The rows of a group lie close to one hidden flat surface of 13 dimensions, which passes through zero. Surfaces can cross.
In the rows, zero is written as 128.
Some rows, each with its group after it:
[149 157  85 117 144 145 147 129  97  95 115 105 214 115 137 115 156 141
  97 146 167] : (1)
[139 131  61 100  86 103 114  75 165 103  54 134  88 145 114 130 115  74
 121 146  74] : (1)
[110  85 102 161 139 109 162 139 121  86 121 139 152 146 185 118 147 112
 136 155 128] : (3)
[186 157  87 131 166 109 147 103 129 180  95 152  97 165 126 101 111 119
 181  72 107] : (0)
[103 149 141 173 180 119 144 119 133  77  90  88 146 135 153 159 138 120
 147 167 129] : (2)
[136 131 178 130 165 148 169 128 159 174 160 131  68 112  81 160  97  98
 128 130  60] : (3)
[141 134 197 143 114 109 155 131 144 137 107 152  77 103 114 153 105  92
 103 189 102] : (1)
[159 143 174 168 122 170 140 161 116 158 185 143 131  85  76 137 155 148
 134 113 131] : (2)
[166 150 139 151 157 112 118 135  70 155 117 116 116 142 136 133 127 145
  41 148 145] : (1)
[ 67 112 124 115 112  90 127 143 137  62 156  74 141 143 157 130 166 163
 170 140 127] : (2)
[ 84 133 146  51 155 161 128 120 111 140 183 116 175 139 152 205 159  77
 187 157 161] : (1)
[ 98 122 100 190 170 116  65 127 123 115  98 121  70 194 143 139 130 109
 140  87 124] : (3)
[100 139 141 116  93 105 166 134 134  90 106  90 190  93 148 120 153 172
 167 138 154] : (3)
[125 152 131 117 174 147 145 101 158 138 179 115 142  84 152 122  98 132
 161 140 109] : (1)
[105  89 131 117 153 150 141 143 124 126  92 126 129 164 107 127  92  96
  59 118 117] : (2)
[ 95  94 163 197 139 161 146 157 143 122 109 161 115 113 128 168 134 102
 122 134 123] : (2)
[ 81 137 128 140 159 129 141 142 153 102  96 112 142 137 138 139 131 116
 176 107 140] : (0)
[111 114 160 185 138 157 138 139 149  99 156  99 134  88 102 133 126 170
 105 136 105] : (0)
[125 129 156 119 147  94 175 120 140 200 102 156  81 110 161 167 100 160
 104 130 104] : (0)
[140 159  94 105 121 144 122  76 163 128 168  79 131  92  92 124 123 155
 181  99  75] : (0)
[189 135  87 101 138 132 138 125  74 169 139 158 119 147 123 158 158  88
  47 169 115] : (0)
[132 120 102  97  88 122 107 152 114 131 105 154 138 161 119 118 158 129
 134 101 166] : (3)
[127 113 168 167  85 114 112 109 150 135  64 152  88 108 127 120  84 125
 113 134 123] : (2)
[ 97  91 131 111 151 120 183 164  97 148  68 176 169 159 189 150 132  88
 105 134 180] : (3)
[111 124 170 107  77 103  96 127 135 116 156 104  92  99 119 127 111 160
  74 168 116] : (3)
[154 186 142 110 125  73 194 120 131 131 113  90 133 101 134 119 141 152
 174 147 113] : (3)
[136 104 112  37  59 145 121  91 152 147 162 136 137 111  96 124 109 114
 149 126 100] : (1)
[116 182 183 174 126 129  46 132 130 116 104 154 109 103 151 160 132 129
 128 173 204] : (3)
[133  87  94 107 120 132 132  99 145 109 137 149 188 117 183  43  74 149
 140 122 150] : (0)
[181 167  90 111 118 102  84 130 111 112 136 157  92 141 134 116 148 101
  70 192 138] : (3)
[161 123 140 133  97 133  63 127  93 101 116 149 125 180 101 111 133  67
 123 156 163] : (1)
[101 108 142 157 159 145 148 156 111 190  73 154 105 169 115 193 147 117
 137  65 135] : (0)
[143 149 141 122  54 110 131 107 170 142 109 150 108  64 117 105 110 146
 161 125 110] : (2)
[146 159 148 149 133 123 124 139  87 137 136 103 144 117 124 158 168 171
 110 140 154] : (2)
[123 144 202 158 138 128 122 162  84  99 170  81 123 136  97 166 169 130
 113 178 139] : (1)
[177 208 164 173 169  96 133 142 123 148  96 134  67 147 104 147 151 107
 176 137 130] : (1)
[123 129 115 126  98 147 113 115 178 137 109 203 119 106 142 166 147  98
 198 139 140] : (3)
[ 91 155 125 153 165 109 108 163 131  88 116  76  87 175 101 143 159 121
 147 101 120] : (3)
[124  98 128 106  56  78 112 117 123 154  89 159  58 144 136 165 141 124
  86 157 100] : (1)
[129 139 135  52  75  87 124  99 118 176 108 104  77 143  95 183 136 126
 118 128  87] : (1)
[193 152 118 155 105 117  98 114  86 173 157 135 108 140 108 130 169 168
 160  99 131] : (0)
[139 165 130 142 162 167 105 112  98 117 158 109 193  92 151 160 152 142
 117 170 173] : (2)
[146 135 143 126 140  86 202 128 130 135 136 106 118 133 136 101 122 126
 187 122  89] : (3)
[131 112 113  87 132 113 227 134 123 154 109 116 157 112 129 153 143 152
  96 134  90] : (2)
[134 132 127 146 117 126 111  84 165 146 113 162  94  99 150 141 101 112
 157 143 107] : (0)
[112  61  93 120 124 142 137  72 121 149 127 122 181 123 179  89  68 148
 125  88 116] : (3)
[ 84  96 128 135  96 176 114 140 157 103 116 170 169  83 145 120 115  94
 119 134 162] : (2)
[141 116 170 147  88 132 118 135 120  77 138 119 148 105 110  93 115 125
  84 185 138] : (1)
[170 128 113 143 126 170 144 128 104 115 189 114 161 127  81 127 170 104
 163 130 103] : (0)
[138 103 153 171 113 127 154 158 100  61 125 107 191 122 135  92 148 157
  89 173 158] : (2)
[106 116 119 117 100 125  71 181 130  93 208 142 111 127 136 103 167 162
 100 142 162] : (1)
[ 83  67 178 191  85 107 163 134 155  97  79 115 116 118 128 131 115 159
 138 123  98] : (2)
[153 117  83 153  49 128 149  89 138  99 120 110 133  91  94 162 192 120
 166 147  60] : (0)
[117 152  81 180 147 154 100  93 152  63 112 105 160  95 145 140 142 119
 130 159 120] : (2)
[164  98 147 139 115  96 115 139 105 175 121 184  78 163 147  96  98 127
  97 125 139] : (0)
[132 161 120  99 116 132 119 115 105 171 103 120 131  99 125 193 151 153
  61 143 139] : (0)

New rows. What belongs after each?
[188 134 125 169 133 115 107 132 103  97 106 140 115 148 118  83 113 116
  52 174 135] : (2)
[123 112 104 117 187 150 135  89 136 148 147 130 153 169 157 127 107 106
 226  86 126] : (2)
[114 123 147  76 135 114 209 149 140 129 116 101 153 139 104 111 118 133
 154 104 113] : (2)
[100 141  89  94 170 146 106 124 106 124 195 117 147 150 164 188 184  87
 183 145 142] : (0)
[172 164 150 121 116  95 128 132  90 143 117 101 126 137 103 116 136 169
  91 134 141] : (2)
[133 180 201 143 157 119 156  96 128 154 141  62 140  77 126 119  82 175
 158 118 119] : (3)
[177  85 165 196 149 120 170 101 131 146  99 179 112 141 153 109  84 109
 145 152 107] : (2)
[112 131  87 176 134 106  78 134 136  67 101  85  88 171 108  90 131 138
 112  95 108] : (1)
[115 131 155 114 186  86 201 154 136 110 154 127 136 125 187 109 114 137
 132 179 128] : (0)
[107 123  66  84 156 100  82  90  95 109 146  63 136 191 157 138 136 154
 112 121 121] : (2)
[106 100 130 140  86 105 131  92 121  97 115 102 167  89 182 116 114 166
 105 168 129] : (1)
[170 157 129 109  95 122 102  93 155 105 138 108 123  98  98  55  75 129
 118 144 110] : (1)
[138 192 157 130 199 155 151 136 145 142 149 140 133 111 120 174 146  85
 191 148 141] : (3)
[148 145  94 141 132 134 163  91 120  99 113  62 175 111 106 134 146 150
 133 128  88] : (1)
[166 182 162 205 159 115 134 121 153 130 125 122  87  90 115 127 126 169
 150 140 109] : (0)
[170 130  69 153 166 125 115  91 141 175 104 156  81 154 132 109  96 133
 118  83  93] : (0)
[144 109 131 169 108 108 135  96  84 171 119 145 155 112 190 170 165 193
 151 135 152] : (2)
[131 136 168  91 122 117 164 131 157 117 148 140 111 130 113 109 108  52
 201 154 108] : (0)
[134 123  53  64  69 117 143 120 164 117 130 162 147  96 146  79 130 116
 145 120 119] : (2)
[157 139 166 149 135 130  85 173  97 139 188 155  97 162 111 100 147 121
 149 119 167] : (2)
[ 89 101 103 124 111 140 136 127 152  65 126 125 153 119 144 153 154  90
 128 182 115] : (1)
[131 110  87 104 150 137 205 122 150 129 118 156 149 120 144 148 139  86
 140 152  90] : (3)
[129 134  93 173 134 124  88 126 146  51 170 104 140 103 152  73 131 160
 105 162 126] : (1)
[142 166 126  90 146 132 113 120 160 141 190 116  74 116  93 130 116 116
 134 135  83] : (1)
[144 130 143 118  64 101 113 127  79 108  67 141 163 148 141 142 162 112
 118 173 184] : (1)
[164  83 136 203 153 138 148 138  74 162 125 128 115 170 107 152 154 168
  89  99 107] : (2)
[123 169 138 123  95 105 115  96 174 125  77 137  92  77 137 139  99 112
 125 163 113] : (2)
[142 134 161 101 109 109 125 156 113 188 141 155 121 101 141  76  87 196
  76  94 174] : (1)
[107 158 184 154 107 118  83 161 145 107 113 160  92 115 127 169 155 119
 137 175 174] : (3)
[101 165  62  82 185 185  87 137 134  93 127  99 171 150  98 150 142  87
  91 118 150] : (3)
[184  93 174 185  81 126 131  83  72 137 153 109 159  98 133 114 118 176
  97 168 117] : (1)
[ 91 142 177 118 105  55 165 126 159  94 127 102  92  94 174 139 124 133
 154 195 103] : (3)
[ 97 140  94  82  77  82  99 162 163 115 150 139  39 131 116 124 153 112
 118 127  96] : (2)
[167 123  57  95  85 142  79  69 138 161 162 163 128 114 140 123 134 145
 163 113 117] : (3)
[148 119 127  82 113 131 205 169 135 182  82 182 121 125  97 116 114  95
  90 100 117] : (2)
[132 140 175 132 140 135 143 106 134 122 137 156 165  82 184 140 108 108
 146 202 162] : (2)
[171 136 127 158 170 115 189 126 110 138 133 159 138 117 168 130 139 100
 128 181 117] : (3)
[ 84  60 135 115 109 131 139 119 135  78 157  90 165 127 141 110 104 151
  95 151 108] : (2)
[136 130 119  97 178  99 130  72 137 136 107  80  86 176 122 133  71 114
 113 135  68] : (2)
[159 112  35 136 141 164 136 119  99 115 140 114 182 143 113 132 177 148
 102 103 113] : (1)
[104 104  90  96 121 168 147 128 131 160  97 144 166 120 122 144 125 120
 117  70 133] : (2)
[204 146  77 155 156 133 124  73 105 144  80 153 134 131 145 103  92  93
  71 153 117] : (1)
[156 188 116 123 180 171 174 149 153 139 108 168 152 100 106 131 131  59
 147 129 141] : (2)
[136 105 123 167 147 133 150  97 126 161 139 125 122 121 145 137 115 148
 157 102  93] : (3)
[108 144 141  96 140 103  65 111 124 130 134 165 101 146 199 140 103  85
 136 182 179] : (2)
[ 65 131  85  56 123  89 137 152 123 101 133  68 151 167 142 138 175 159
 172  82 141] : (2)
[138 158  89 123 194 154 137 137 129 149 148 170 151 133 163 150 154 103
 171 125 159] : (1)
[188 180 176 163 136 139 191 141 118 116  86 111 173 101  74 105 134 128
 143 139 139] : (1)
[111 142  90 103 172 168 158 119 165 124 136 142 155 123 131 163 146  81
 195 123 118] : (3)
[129 139  93  99 100  98 153 109 120 156  80 148 130 136 155 193 182 121
 177 136 130] : (1)
[ 85 148 156 129 133 153 131 152 165  41 104 109 169  86 116 120 113  92
  92 190 152] : (3)
[132 158 147 164 149 134 154 180 159 124 147 162 112 117 111 132 175 131
 208 108 144] : (1)
